The first 4 rows are patterns. Each new row is the sum of 2 different patterns, raised or lowered, with some noise. Before adding, each is slid sideways (what falls off one end comes back at the other) and multiplied by a number that may be negative. Names go in the order of the patterns.
(in the rows, 100 means zero)
Known rows, each followed by the names of its patterns:
[97, 78, 95, 84, 106, 120, 91, 127, 79, 128, 116, 103, 112, 95, 113, 108, 76, 76, 72, 127, 111, 89, 86, 115, 74, 114, 103, 84, 74, 82, 112, 116, 105, 91, 89, 82, 121, 108, 128, 126, 75]
z26
[123, 93, 101, 124, 110, 105, 80, 115, 72, 97, 125, 110, 102, 81, 104, 92, 120, 119, 107, 78, 117, 124, 113, 101, 115, 109, 107, 91, 85, 86, 105, 112, 113, 117, 99, 114, 110, 76, 108, 103, 93]
z895
[119, 93, 109, 129, 108, 91, 98, 90, 94, 92, 85, 105, 94, 106, 79, 103, 122, 99, 77, 86, 101, 89, 100, 117, 84, 116, 71, 80, 105, 89, 76, 79, 103, 126, 118, 81, 81, 77, 103, 100, 91]
z615
[99, 96, 107, 123, 108, 72, 81, 110, 123, 103, 76, 98, 88, 81, 106, 78, 112, 128, 85, 76, 128, 94, 114, 125, 89, 82, 76, 84, 125, 90, 80, 128, 122, 104, 116, 84, 98, 96, 79, 126, 112]
z634

New rows, each followed by the names of its patterns:
[99, 78, 96, 69, 76, 89, 79, 103, 80, 87, 100, 86, 70, 84, 94, 72, 72, 65, 95, 107, 83, 73, 82, 92, 63, 74, 75, 77, 87, 84, 69, 86, 96, 87, 97, 90, 82, 91, 89, 62, 73]
z615 z634
[76, 108, 112, 80, 82, 98, 113, 101, 98, 96, 83, 85, 124, 98, 132, 110, 67, 103, 70, 83, 70, 107, 141, 105, 115, 75, 119, 115, 108, 111, 108, 102, 113, 96, 90, 71, 123, 108, 86, 82, 106]
z26 z615
[114, 91, 134, 131, 102, 102, 103, 130, 108, 111, 136, 148, 158, 121, 113, 122, 125, 94, 144, 101, 118, 158, 136, 137, 129, 94, 134, 132, 111, 131, 111, 138, 96, 134, 146, 106, 126, 130, 158, 120, 119]
z26 z895
[72, 98, 58, 37, 65, 101, 89, 64, 52, 85, 112, 96, 86, 92, 65, 86, 71, 48, 86, 120, 51, 79, 69, 41, 97, 93, 81, 84, 53, 103, 86, 79, 59, 61, 61, 91, 92, 84, 104, 42, 57]
z895 z634
[94, 90, 97, 56, 89, 89, 109, 99, 56, 76, 103, 103, 72, 68, 95, 112, 103, 87, 118, 92, 110, 84, 62, 106, 114, 51, 80, 61, 79, 110, 101, 100, 113, 51, 105, 109, 53, 54, 76, 81, 112]
z26 z634
[104, 62, 92, 89, 99, 94, 66, 77, 84, 77, 58, 58, 110, 88, 85, 57, 78, 66, 104, 67, 70, 44, 50, 92, 105, 95, 78, 54, 71, 106, 70, 86, 99, 49, 86, 64, 78, 80, 67, 87, 69]
z26 z634
[110, 72, 81, 90, 101, 93, 88, 81, 72, 76, 100, 70, 98, 109, 89, 86, 123, 84, 98, 98, 74, 82, 72, 78, 125, 81, 75, 115, 102, 99, 105, 69, 84, 87, 87, 103, 118, 93, 77, 93, 113]
z895 z634
[65, 65, 84, 73, 96, 115, 83, 101, 52, 63, 82, 81, 60, 59, 107, 108, 104, 75, 54, 75, 88, 71, 74, 97, 96, 88, 136, 95, 63, 78, 78, 97, 77, 80, 80, 71, 93, 87, 82, 90, 77]
z895 z615
[109, 142, 63, 107, 79, 93, 108, 78, 74, 110, 130, 121, 100, 85, 109, 87, 121, 126, 88, 141, 87, 85, 147, 134, 72, 104, 83, 77, 113, 110, 134, 117, 94, 94, 129, 103, 83, 77, 79, 123, 97]
z615 z634
[112, 101, 57, 85, 113, 107, 77, 72, 104, 112, 110, 89, 129, 98, 118, 92, 67, 117, 125, 52, 88, 67, 90, 114, 103, 111, 116, 52, 112, 115, 57, 61, 77, 88, 120, 102, 92, 104, 60, 95, 98]
z26 z634
[110, 119, 104, 77, 77, 70, 125, 89, 102, 92, 83, 107, 75, 92, 107, 92, 108, 82, 94, 107, 109, 91, 122, 85, 98, 103, 124, 103, 76, 84, 105, 115, 102, 111, 80, 78, 90, 64, 132, 110, 109]
z26 z615
[115, 142, 149, 122, 118, 116, 149, 138, 115, 109, 107, 163, 135, 121, 110, 157, 101, 126, 133, 132, 115, 107, 146, 141, 116, 132, 102, 132, 165, 130, 160, 172, 118, 122, 82, 105, 127, 148, 165, 115, 154]
z26 z615
[38, 85, 94, 62, 46, 72, 69, 117, 105, 51, 45, 45, 97, 98, 77, 96, 63, 79, 129, 96, 93, 96, 52, 77, 58, 66, 71, 82, 104, 57, 104, 88, 105, 69, 71, 96, 66, 92, 105, 48, 78]
z26 z615
[107, 115, 121, 86, 119, 92, 88, 146, 122, 108, 88, 122, 112, 112, 94, 92, 119, 113, 111, 80, 115, 108, 92, 89, 97, 129, 143, 93, 88, 139, 105, 114, 124, 84, 91, 86, 94, 143, 94, 98, 141]
z895 z634
[71, 85, 101, 51, 73, 86, 102, 76, 110, 91, 80, 91, 106, 91, 81, 106, 77, 66, 95, 109, 74, 76, 91, 100, 66, 70, 81, 104, 111, 112, 76, 74, 66, 60, 105, 83, 90, 117, 91, 80, 86]
z26 z895
[143, 122, 83, 124, 151, 150, 136, 124, 118, 114, 115, 111, 102, 136, 131, 137, 155, 125, 131, 130, 90, 126, 122, 108, 142, 114, 129, 125, 135, 137, 108, 122, 86, 117, 135, 127, 136, 92, 137, 93, 124]
z895 z615
[107, 111, 162, 99, 120, 130, 128, 123, 134, 135, 139, 123, 134, 133, 126, 129, 108, 129, 121, 109, 155, 115, 107, 135, 106, 135, 128, 110, 123, 134, 148, 112, 150, 144, 101, 101, 123, 162, 132, 133, 116]
z895 z615
[104, 78, 113, 83, 109, 101, 96, 119, 104, 112, 99, 76, 77, 66, 115, 104, 82, 101, 106, 79, 110, 88, 92, 79, 72, 99, 106, 111, 83, 103, 85, 101, 100, 119, 129, 83, 101, 74, 83, 87, 114]
z26 z895
[120, 111, 75, 109, 83, 86, 81, 71, 112, 99, 80, 70, 85, 111, 101, 65, 80, 93, 115, 94, 48, 88, 75, 61, 99, 58, 93, 126, 76, 60, 101, 93, 83, 106, 86, 75, 64, 57, 111, 76, 75]
z895 z634
[80, 122, 84, 95, 82, 69, 99, 118, 123, 55, 49, 39, 72, 121, 106, 97, 86, 103, 55, 70, 81, 26, 96, 58, 68, 85, 78, 94, 82, 66, 109, 101, 134, 49, 52, 94, 118, 79, 109, 80, 79]
z26 z615
[135, 136, 108, 119, 164, 136, 133, 150, 128, 97, 113, 113, 135, 114, 119, 151, 148, 133, 143, 127, 122, 128, 108, 160, 136, 116, 127, 144, 152, 131, 111, 109, 130, 161, 123, 126, 139, 114, 118, 149, 119]
z615 z634
[58, 79, 131, 98, 144, 110, 124, 121, 89, 109, 78, 109, 70, 84, 91, 97, 102, 96, 76, 134, 149, 131, 58, 81, 114, 107, 89, 144, 78, 114, 95, 109, 125, 80, 72, 88, 115, 138, 138, 72, 87]
z26 z615
[74, 79, 71, 91, 89, 111, 76, 43, 68, 80, 90, 64, 77, 99, 54, 98, 69, 85, 102, 74, 70, 91, 95, 94, 43, 90, 98, 75, 93, 73, 93, 81, 68, 64, 49, 47, 96, 70, 59, 74, 86]
z895 z615
[111, 85, 98, 77, 57, 83, 95, 82, 58, 51, 82, 90, 86, 79, 101, 96, 75, 92, 60, 97, 86, 74, 78, 96, 121, 70, 53, 74, 75, 102, 99, 57, 75, 86, 83, 77, 97, 57, 56, 80, 84]
z895 z615
[164, 136, 100, 126, 116, 125, 129, 114, 129, 117, 109, 150, 124, 120, 105, 96, 93, 132, 131, 148, 137, 133, 124, 95, 115, 97, 96, 102, 120, 142, 123, 120, 133, 116, 119, 122, 97, 132, 113, 119, 106]
z895 z615
